There are 4 ways to turn a row about zero (a turn may also mirror it). The second row of each pair is the first, turned, with some noise. The first 36 pairs use one turn. New pairs use 2 turns, one after the other, and a turn may come again.
In the rows, 128 means zero.
Some pairs, each with its turns in order after it:
| 112 | 116 | 131 | 129 | 138 | 128 |  97 | 139 |
| 120 | 138 | 113 | 127 | 149 | 135 | 155 | 130 |	Fofe

| 126 | 131 | 139 | 141 | 118 | 115 | 149 | 151 |
| 138 | 135 | 119 | 121 | 148 | 155 | 140 | 129 |	gulob

| 153 | 108 |  98 | 132 | 154 | 126 | 103 | 113 |
| 118 | 104 | 126 | 131 |  99 |  94 | 154 | 129 |	gulob

| 151 | 129 | 126 | 136 | 124 | 117 |  95 |  99 |
| 129 | 104 | 133 | 144 | 129 | 168 | 137 | 137 |	Fofe

| 123 |  82 | 126 | 135 | 124 | 124 | 141 | 115 |
| 140 | 107 | 107 | 158 | 136 | 121 | 133 | 107 |	gulob

|  98 | 139 | 125 | 143 | 103 | 132 |  96 | 152 |
| 139 | 137 | 173 | 124 | 135 | 110 | 103 | 144 |	Buner

| 122 | 127 | 115 | 131 | 139 | 134 |  94 |  89 |
| 106 |  95 | 135 | 112 | 142 |  98 | 131 | 118 |	Buner

| 122 | 122 |  99 | 123 | 142 | 146 | 144 | 140 |
| 115 | 100 | 152 | 136 | 140 | 131 | 137 | 132 |	gulob

| 116 | 137 | 124 | 133 | 114 | 109 | 110 | 112 |
| 135 | 116 | 103 | 116 | 117 | 138 | 121 | 143 |	suro

| 144 | 133 | 108 | 123 | 115 | 150 | 143 | 112 |
| 110 | 122 | 149 | 130 | 119 | 132 | 130 |  97 |	gulob

| 122 | 142 | 161 | 158 | 108 | 118 | 150 | 117 |
| 124 | 153 |  96 | 113 | 150 | 145 | 117 | 105 |	gulob

| 116 |  88 | 128 | 129 | 110 | 143 | 104 | 121 |
| 103 | 127 | 135 | 143 | 130 | 131 | 168 | 109 |	Fofe

| 123 | 133 | 120 | 129 | 128 | 141 | 125 | 110 |
| 111 | 122 | 130 | 116 | 130 | 125 | 125 | 117 |	Buner

| 129 | 154 | 125 | 133 | 128 | 128 | 130 | 104 |
| 136 | 110 | 139 | 121 | 136 | 142 | 109 | 124 |	Fofe

| 111 | 113 | 106 | 100 | 138 | 153 | 101 | 149 |
|  96 | 144 | 116 | 152 | 138 |  99 | 108 | 145 |	suro

| 107 | 125 | 118 | 145 | 128 | 115 | 109 | 128 |
| 137 | 107 | 111 | 112 | 127 | 123 | 117 | 139 |	gulob

| 134 | 132 | 140 | 108 | 161 | 150 | 117 | 123 |
| 144 | 115 | 111 | 109 | 155 | 132 | 130 | 105 |	Buner

| 110 | 108 | 146 | 146 | 147 | 135 | 129 | 117 |
| 123 | 108 | 115 | 110 | 140 | 138 | 116 | 152 |	Buner

| 121 | 123 | 131 | 135 | 116 | 142 | 119 | 121 |
| 120 | 125 | 131 | 120 | 129 | 117 | 108 | 131 |	Buner

|  92 |  99 | 161 | 124 | 137 | 101 |  97 | 125 |
| 159 | 161 |  84 | 152 | 117 | 136 | 118 | 139 |	suro

| 130 | 118 | 134 | 143 | 137 | 116 | 118 | 143 |
| 153 | 133 | 129 | 135 | 125 | 114 | 130 | 136 |	suro

|  82 | 106 | 120 | 137 | 114 | 121 | 127 | 159 |
| 121 | 172 | 143 | 124 | 151 | 104 | 153 | 120 |	Fofe

| 135 | 117 | 148 | 128 | 107 | 105 | 115 | 108 |
| 114 | 113 | 152 | 132 | 121 | 141 | 145 | 151 |	Fofe

| 155 | 154 | 124 | 159 | 135 | 157 | 147 | 133 |
| 123 | 101 | 154 | 114 | 136 | 106 | 160 | 105 |	suro

| 133 | 135 | 137 | 155 | 101 | 131 | 114 | 136 |
| 143 |  97 | 123 | 140 | 128 | 127 | 149 | 141 |	suro

|  92 | 143 | 137 | 135 | 138 | 136 | 107 | 122 |
| 123 | 125 | 150 | 108 | 162 | 123 | 120 | 139 |	Buner

| 110 | 140 | 143 | 128 | 130 | 120 | 113 | 149 |
| 148 | 137 | 144 | 130 | 150 | 127 | 125 | 141 |	Buner

| 162 | 133 | 124 | 124 | 116 |  82 | 124 | 165 |
| 154 | 140 | 121 | 115 | 104 | 161 | 171 | 146 |	gulob

| 131 | 127 | 139 | 150 |  97 | 150 | 119 | 132 |
| 142 | 121 | 144 | 114 | 114 | 132 | 157 | 108 |	Fofe

| 124 | 133 | 140 | 135 | 132 | 115 | 119 | 139 |
| 136 | 132 | 127 | 119 | 136 | 129 | 138 | 146 |	Fofe

| 123 | 136 | 142 | 124 | 139 | 115 | 127 | 122 |
| 135 | 141 | 120 | 120 | 113 | 134 | 131 | 124 |	suro

| 138 |  86 | 119 | 114 | 123 | 105 | 162 | 128 |
| 145 | 143 | 158 | 133 | 147 | 156 |  94 | 125 |	suro

| 109 | 147 | 126 | 123 | 133 | 129 | 102 | 147 |
| 129 | 147 | 115 | 105 | 149 | 144 | 136 | 130 |	Fofe

| 128 | 113 | 112 | 133 | 141 | 130 | 133 | 152 |
| 148 | 121 | 134 | 119 | 110 | 142 | 133 | 133 |	Buner

| 128 | 146 | 136 | 116 | 131 | 130 |  99 | 111 |
| 124 | 142 | 130 | 119 | 105 | 109 | 108 | 139 |	gulob

| 127 | 134 | 155 | 147 | 122 | 120 | 119 | 113 |
| 150 | 124 | 109 | 125 | 123 | 139 | 153 | 126 |	suro

New pairs. What belongs after each?
| 126 | 174 | 135 | 129 | 141 | 112 | 141 | 131 |
| 143 | 157 | 151 | 100 | 145 | 132 | 122 | 116 |	gulob Buner

| 142 | 113 | 113 | 115 | 146 | 150 | 122 | 127 |
| 137 | 139 |  95 | 134 | 142 | 140 | 133 | 124 |	gulob gulob

| 124 | 137 | 132 | 120 | 151 | 118 | 157 | 152 |
| 103 | 120 | 152 | 127 | 138 | 119 | 147 | 109 |	Buner suro

| 119 | 137 | 131 |  99 | 137 | 136 | 131 | 140 |
| 145 | 127 | 120 | 108 | 128 | 123 | 149 | 135 |	gulob Fofe

| 129 | 127 | 133 | 106 | 141 | 117 | 137 | 123 |
| 131 | 121 | 129 | 106 | 146 | 133 | 127 | 125 |	gulob gulob

| 142 | 111 | 121 | 140 | 131 | 133 | 144 | 127 |
| 143 | 124 | 148 | 140 | 124 | 132 | 137 | 134 |	Fofe Fofe

| 108 | 134 | 112 | 189 | 139 | 112 | 153 | 182 |
| 144 | 116 | 104 |  84 |  84 | 104 | 177 | 106 |	Buner Fofe

| 135 |  88 | 132 | 116 | 138 | 126 | 122 | 139 |
| 113 | 142 | 127 |  99 | 132 | 119 | 142 | 149 |	suro gulob

| 145 |  92 | 125 | 129 | 106 | 120 | 102 | 124 |
| 149 | 124 | 152 | 115 | 123 |  93 | 130 | 105 |	Fofe Fofe

| 108 | 119 | 116 | 118 | 123 | 126 | 124 | 123 |
| 132 | 115 | 148 | 118 | 129 | 117 | 126 | 127 |	suro Buner

| 130 | 115 | 107 | 118 | 144 | 129 | 121 | 141 |
| 108 | 112 | 128 | 104 | 126 | 130 | 125 | 129 |	Fofe gulob

| 147 | 128 | 124 | 132 | 138 | 140 | 163 | 130 |
| 117 | 154 | 111 | 147 | 132 | 115 | 114 | 127 |	suro gulob

| 139 | 114 | 109 | 141 | 147 | 121 | 138 | 145 |
| 139 | 118 | 115 | 154 | 147 | 117 | 134 | 134 |	suro Buner

| 140 | 135 | 109 | 121 | 141 | 149 | 133 | 129 |
| 107 | 130 | 109 | 119 | 128 | 116 | 124 | 116 |	Buner Buner

| 115 | 138 | 135 | 131 | 120 | 139 | 176 | 117 |
| 121 | 148 | 157 |  99 | 143 | 131 | 119 | 109 |	Buner Buner

| 123 | 143 | 143 | 117 | 112 | 119 | 102 | 154 |
| 120 | 154 | 111 | 108 | 123 | 122 | 153 | 141 |	Buner gulob

|  82 | 126 | 130 | 132 | 118 | 120 | 138 | 136 |
| 138 | 113 | 145 | 125 | 124 |  89 | 144 | 139 |	gulob gulob

| 106 | 108 | 149 | 133 | 148 | 143 | 139 | 117 |
| 147 | 131 | 117 | 148 | 160 | 132 | 130 | 143 |	gulob Fofe

| 143 | 126 | 159 | 130 | 133 | 120 | 129 | 147 |
| 152 | 130 | 117 | 120 | 119 | 127 |  98 | 132 |	gulob Fofe

| 121 | 174 | 123 | 120 | 120 | 125 | 109 | 110 |
|  98 | 165 | 144 | 127 | 120 | 118 | 123 | 107 |	suro Fofe

| 138 | 143 | 134 | 129 | 124 | 122 | 134 | 131 |
| 142 | 135 | 140 | 127 | 121 | 128 | 133 | 127 |	Fofe gulob

| 134 | 128 | 111 | 160 | 126 | 121 | 120 | 102 |
| 113 | 139 | 123 | 109 | 110 | 102 | 151 | 133 |	gulob Buner

| 117 | 131 | 103 | 139 | 133 | 113 | 105 | 121 |
| 105 | 154 | 133 | 140 | 115 | 130 | 140 | 126 |	gulob Fofe

| 119 | 112 | 127 | 142 | 141 | 145 | 121 | 136 |
| 149 | 128 | 127 | 103 | 122 | 122 | 121 | 129 |	suro suro

| 118 | 120 | 152 | 128 | 123 | 107 | 121 | 118 |
| 126 | 141 | 119 | 118 | 127 | 101 | 135 | 138 |	Fofe Fofe

| 117 |  99 | 139 | 135 | 140 | 116 | 134 | 126 |
| 122 | 108 | 134 | 146 | 134 | 128 | 129 | 103 |	suro Buner

| 135 | 128 | 120 | 135 | 119 | 123 | 139 |  92 |
| 101 | 153 | 126 | 127 | 147 | 123 | 123 | 125 |	suro suro

| 122 | 147 | 119 | 123 | 112 | 145 | 123 | 141 |
| 116 | 138 | 120 | 124 | 138 | 114 | 131 | 103 |	Fofe Buner

| 143 | 105 | 137 | 122 | 131 | 125 | 133 | 151 |
| 124 | 110 | 148 | 123 | 144 | 124 | 131 | 148 |	Buner suro

| 144 | 135 | 125 | 145 | 123 | 127 | 118 | 110 |
| 111 | 145 | 127 | 125 | 126 | 110 | 144 | 127 |	gulob Buner

| 147 | 111 | 168 | 128 | 120 | 114 | 160 | 142 |
| 110 | 167 | 134 | 118 | 151 | 116 | 137 |  98 |	suro gulob

| 119 | 126 | 130 | 158 | 133 | 120 | 111 | 129 |
| 132 | 117 | 122 | 146 | 103 | 124 | 143 | 123 |	suro Buner

| 154 | 138 | 120 | 157 | 160 | 133 | 146 | 122 |
| 138 | 119 | 118 | 116 | 108 | 107 | 168 | 114 |	Fofe gulob

| 136 | 136 | 153 | 128 |  97 | 129 | 134 | 125 |
| 134 | 109 | 109 | 116 | 111 | 106 | 132 | 135 |	Buner suro

| 119 | 139 | 135 | 137 | 155 | 129 | 109 | 114 |
| 143 | 112 | 106 | 108 | 132 | 137 | 139 | 137 |	Buner Buner

| 113 | 125 | 145 | 138 | 137 |  91 | 143 | 155 |
| 119 | 126 | 127 | 169 | 120 | 114 | 100 | 114 |	suro Buner

| 134 | 158 | 128 | 162 | 127 | 142 | 128 | 120 |
| 133 | 130 | 118 | 129 | 149 |  94 | 104 | 129 |	Buner gulob

| 116 | 150 | 121 | 116 | 147 | 157 | 140 | 100 |
| 108 | 131 |  98 | 116 | 123 | 146 |  98 | 111 |	suro suro

| 119 | 145 | 107 | 128 | 107 | 148 | 145 | 146 |
| 153 | 131 | 100 | 151 | 140 | 137 | 119 | 121 |	suro suro

| 126 | 167 | 136 |  96 | 137 | 139 | 131 | 139 |
| 142 | 157 | 141 | 108 | 150 | 127 | 108 | 149 |	gulob gulob

| 144 | 132 | 102 | 138 | 138 | 135 | 152 | 113 |
|  92 | 111 | 116 | 128 | 136 | 127 | 127 | 143 |	suro Fofe

| 119 | 104 | 105 | 110 | 144 | 124 | 121 | 124 |
| 134 | 119 | 128 | 138 | 104 | 129 | 114 | 156 |	gulob Buner

| 121 | 114 | 152 |  85 | 126 | 131 | 115 | 125 |
| 137 | 146 | 117 |  82 | 126 | 125 | 144 | 124 |	gulob gulob

| 107 | 126 | 126 | 159 | 126 | 157 | 131 |  85 |
| 157 | 162 | 113 | 113 | 161 | 143 | 129 | 107 |	Fofe suro

| 107 | 127 | 138 | 151 | 109 | 133 | 142 | 125 |
| 126 | 133 |  98 | 146 | 143 | 130 | 136 | 137 |	Fofe Buner

